All rows are made from the same 14 directions, up to rounding. Whole rows:
In the rows, zero is written as 128.
[[130 106  69 100 107 127 101 162 160  85 122 118 102 198 118 143 121 104
  102  68 129 128]
 [111 180 112 131 101 160 182  99 115 131  98 107  87 139 124 102 196 162
  133 129 126 152]
 [129 140 128 132 144 170 143 122 120  91  89  78 106  96 184 110  93 115
  110 136 109 115]
 [120 129  98 158 169 167 165 121 117 170 113 118  51 165 132 105 138  95
   80  90 153 144]
 [134 197 146 153  55 144 190  92 120 120  95  69 105 172 127 139 167 154
  136 134 149 153]
 [128 108 116 136  98 125 106 100 100 179 111 147 112 119 127  87 142 149
  157 135 136 120]
 [128 163 105 143 135 138 122 206 124 179 142 156 115 131 103 140 162 128
   80  70 152 154]
 [150 139  77 159  86 127 150  86 145  71 192 110 117 142 154 168 116 153
   83 117  94  62]
 [102 121 131  98 136 116 146  75 113 112 136 116 101 130  87  92 149 126
  127 129 100 101]
 [145 171 167 164 129 156 113 147  96 170  95 122 120 130 137 126 136 102
  133 159 182 161]
 [115 156 210  90 169 109 130 107  78 130  95  92 119  94 105 134 119  91
  133 104 159 181]
 [138 105 125 173 122 145  42 187 107 121 117 139 143 128 105 102 120 110
  163 171 108 110]
 [ 82 108 126 142 205 154 120 115 117  97 160 113 126 146 106 114 166 102
  129 192  82 130]
 [178 164 103 182 104 157 162 118 136  99  96  90  91 186 146 160 127 121
  124 116 162 140]
 [ 93  87 137 148 144 138 107 124 126 107 148 151 133 130 128 129 139 128
  168 159  97 161]
 [138 155 112 146 117 149 172 151 139 165 101  96 103 159 112  92 129 119
   86 120 137  94]
 [149 118 159 158 158 129  94 164 116 114 117 103 130 141 163 193  71  76
  117  93 169 186]]

The start of a row, then its end:
[150 163 103 157 122 161 140 195 173  71 137 195 146 105 107 131 166 164
 158]	[156  95 123]
[119 105 140  88 141 102 124 126 148  86 136 185 111 144  55 116 140 110
 160]	[105 120 139]
[109 206 174 128 104 155 146 157 131  86 135 129 153 103 128 150 172 146
 136]	[170 119 163]
[137 130 100 180 140 162 154 116 120 147 113  89  91 169 156 130 130 117
 107]	[127 142 137]
[147 163 135 176 104 139 140 151 129 152 161 188 101 133  97 137 145 126
 111]	[113 154 127]
[165 195 159 160  72 124 158  91  81 157  94  89 101 118 104 115 143 147
 134]	[120 159 115]
[121 164 139 124  72 138 104 210 127 150 115 162 106 130  71  89 139 116
 106]	[ 90 135 119]
[ 91 124 125  64 108 104 148 105 158  89 152 134 159 123 141 155 152 164
 138]	[120 103 153]
[138 183 106 128 131 170 110 218 151  63 109 131 113 159  94 133 159 102
 107]	[120 125 137]
[139 150  83  99 170 141 108  64  89 188 118 141  87 151 123  92 199 116
 114]	[159 183 114]
[169 115 105 119 146 107  95  90 129 116 151 157 101 180 105 153 120  84
 117]	[117 177 107]
[147 133 117  95  86 124  83  89 138 119 149 200 119 138 145 131 137 122
 144]	[156 170 112]
[131  82 138 139 142 113 144  88 153 141 137 190 121 172 104 131 138 121
 184]	[152 154 161]
[ 85 117 126  82  48 112 117 127 121  79  92  41 157 111 151 115 119 176
 150]	[106  60 128]
[161 116 140 111 145  68 136  52 107 153 161 125 123 133 101 153 106 115
 111]	[ 99 163  95]
[144 139 100 139 146 156 195 100 139 118  94 110 109  89 211 152 120 169
 131]	[ 94 130 169]
[125 166 115 116 161 101 160  91  90 159 144  90 136 114  86 135 199 166
 114]	[116 121 126]
[125 129 119  81 140 107 115 125 106  90  79  68 160  91 130 130 148 166
 169]	[111  96 151]
[119  81 125 148  56 129 106 125 153 121 145 213  94 157 100  93 112 125
 168]	[129 119 114]
[166 170 124 168 109 133 151 167 114 160 108 128 100 119 101 128 128 136
 106]	[ 72 152 127]
[ 72  79 133 150 142 128 211 102 171 138 164 149 140 140 139 134 143 168
 152]	[140  81 168]
[146 104 106  87 141 109  61 149 159 111 183 194 157 123 128 135  98  98
  99]	[150 135  63]
[102 187 159  77 193 131 145  79  83 101 143  79 119  84 129 140 164 112
  85]	[136 126 135]
[166 121 132 105 174 113 123 184 139 146  41  86 174 126 101 102 113 123
 166]	[138 140 127]
[115 127 117  94 151 146  85  80  85 104  95  72 101 138 171 127 135  99
 126]	[137 144 151]
[184 107  88 186 187 138 175  89 139 112 125 127 107 129 140 139 108 133
 137]	[133 124  99]
[164 149 191 146 127  96 116 129  94 142  80 107 179 102 109 160 136 149
 210]	[147 161 188]
[172 149  86 128 167 123 146 143 127 164 112 160 134  85  91  93 164 165
 134]	[126 125  83]
[158 121 132 134 178 105 164 104 158 153 152 163 159 148 130 175 136 130
 141]	[149 170 149]
[127 179 123  92 130 149 112 111 110 100  92 117 120 141 103 100 198 129
 155]	[179 139 133]
[122 149 175 154 143 140 168 150 112 208  94 130 130 102 128 106 131 132
 135]	[132 157 168]
[ 91  80 147  79 134 138 133 115 147 109  84 170 111 102 142  80 113 127
 183]	[130 111 165]
[ 68 147 123  60 103 112 108  85 102 102 151  77 135 143 139 151 184 145
 112]	[120 112 160]
[147 138 110 190 133 123 181 133 141 128 134 126 131 170  60 135 181 163
 162]	[138 109 132]
[147 110 114 130 207 156 157 161 166  99 109 130 109 130 158 138  77  82
  95]	[107 136 132]
[160 138 129 117 134  80 155 142 115 176 100 100 147 113  71 120 133 155
 131]	[ 76 136 113]
[ 95 112 162 117  67 115 138 181 162 132 133 128 153 127 143 140  81 133
 115]	[ 90 113 149]
[156 186 164 105  62 128 190 138 168  90  90 130 121 127 120 131 106 137
 131]	[105 149 125]
[ 83 101 137 117 109 165  93 101 110  62 142 156  56 105 180 124  90  92
 117]	[ 91 109 161]
[143 109 158 186  96 157 107 178 150 141 123 171 110 154 141 120  65  81
 129]	[141 156 129]
[146 129  89  80 144 144  84 134 139 127  90 166 131 131 132  91 161 125
 157]	[168 150 116]
[ 47  99 155  97 141 138 149  80 115 176 139  96 123 134 175 105 132 118
 104]	[152 119 158]
[138 178 115  97 166 147 148  94 129 130 124 135 139 117 145 126 187 142
 128]	[186 152 126]
[136 152 153 134 112 116 135 136  99 154 125 115 116  89 100 105 111 128
 102]	[ 98 124  96]
[143 137 110  86 117  63 128 111 114 162 148  98 154 136  80 145 148 152
 102]	[ 79 136  96]
[161 130  95 123 117 102 158 137 127 123  83 106  96 150  66 117 140 146
 140]	[ 44 128 128]
[159 122 117 134 187 113 113 204 151 163 142 172 182  95 136 171 120 136
 122]	[109 150 152]
[176 148 108  89 101 127  85 104 140  86  81 124 166 137 141 115 146 142
 186]	[206 148  92]
[150 132 165 122 122 102 166  79 122 115 100  87 140 118 125 134 102 136
 156]	[132 133 122]
[153 186 158 159 162 145 161 119 121  81 144 156 137  77  82 118 165 144
 153]	[191 101  96]
[ 93 102 106 149  65 131 108  87 129 102 153 118 101 227  93 119 171 124
 154]	[160 110 129]
[103 121 108 153 150 150  78 144  96  88 165 148  72 149  79 120 156  90
 108]	[107 102 130]
[ 95  96 124 108 124  97 172 123 153 181 146 114 160 139  81  74 135 154
 114]	[149  82  65]
[117 169 128 145  98 161 128 167 130  85 160 142 131  61 154 125 120 152
  95]	[133  77  93]
[147 169 169 155 105 137 192 127 160  58 119  69 134 165 116 153  95 109
 116]	[150 116 107]
[128 114 154 167  76 115  93 129 101 162 126  85 165 125 125 104 102 138
 145]	[177 107  82]
[158 184 116 117  59 110 135 142 143 114 155 178 132 112  82 129 161 168
 123]	[112 128  84]
[133 103 109 150 124 126 132 129 101 177  78 105  92 144 133 122 129 136
 147]	[ 64 151 181]
[129 144 112 211 131 160 196 101 119 130 157 113  92 120 136 127 139 155
 106]	[130  93 109]
[146 165 137 135  91 153 122  92 121  88 107  90  91 186 118 111 126  86
 119]	[170 151  92]
[153 168 165 135  80 128 198 115 153 114 108  89 132 119 166 152  77 136
 105]	[111 144 118]
[120 127 157 165  99 167  98 138 136  97 162 183  83 144 127 108  89  70
 109]	[161 132 100]
[150 134 119  95 176 139 157 127 151  99  95 146 115 101 135 114 116 119
 131]	[119 134 123]
[152 126 112  84  79 107  58 192 137 103 100 133 166  96 151 146  94 142
 139]	[ 85 132 128]
[140 112  85 158 203 172 121 159 147 101 125 116 105 166 134 118 116  78
  95]	[153 120 103]
[127 167 191 153 153 121 188 107 128 126 161 135 161  88 106 143 142 146
 138]	[179 114 124]
[113 102  76 141 135 163 121 148 122 170  98 162  76 131 151  95 149 137
 132]	[ 86 135 167]
[126 122 134  98 150 132  95 121 105 128 106 183 100  93 110  98 145 119
 161]	[118 142 151]
[168 170 189 151 128 101 156 119 106 145  97  69 173 116  89 130 119 134
 153]	[169 141 105]
[111 178 167 111  80 163 198  99 137  73  82 102 106  82 170 109 121 156
 144]	[134 105 146]
[ 67 139 163  59 110 165 153 113 135  93 100 103  84  96 176  75  86  94
  81]	[116 105 120]
[139 103  68 117 168 111 169 108 139 126 116  80 129 137  96  96 141 156
 117]	[113  81  69]
[148 137 116 155 150 146 135 161 150 123 117 154 159 124  99 103 160 148
 167]	[195 108 106]
[123 142 119  85 146 165  67 200 130 146  72 144 131 124 121  61 140  92
 126]	[168 144 113]
[136 151 162 146 133 145 117 127 120 129 150 142 168  57 201 156 102 141
 126]	[178 132 129]
[116 112 128 108  49  87 143 122 142 135 110  68 166 158 102 109 120 166
 145]	[123  94  93]
[ 87 121 120 120 103  97 127 123 113 161 156 103 182 120  86 106 189 190
 150]	[163  71 107]
[134 160 161  70 165 108  90 121  78 156 103  89 119 108 124 133 119  82
  89]	[ 95 181 141]
[ 99 145 162 204 123 141 131 204 114 146 161  98 153 133  85 134 137 127
 107]	[142  85 132]
[112 120 105 120 172 113 129 124 111 168 143  84 142 147 134 151 152 130
  95]	[110 134 145]
[100  86 133 104 136 126  88 114 138  99 170 128 155 107 195 152  76 110
 106]	[148 107 115]
[101 162 163 105  86 129 123  88  97 160 170 198  70 100 137 133 144 117
  96]	[ 85 174 160]
[114  50 138 107 181 112 125 135 159 128 134 157 140 116 158 138  63 100
 133]	[105 123 149]
[108  85 132 182 149 153 114 165 121 186 122 152  93 165 120 103 112  88
 125]	[120 144 160]
[134 127 106  86 118 143  91 131 137 104 131 157 109  97 170 111  93 109
  95]	[116 132  89]
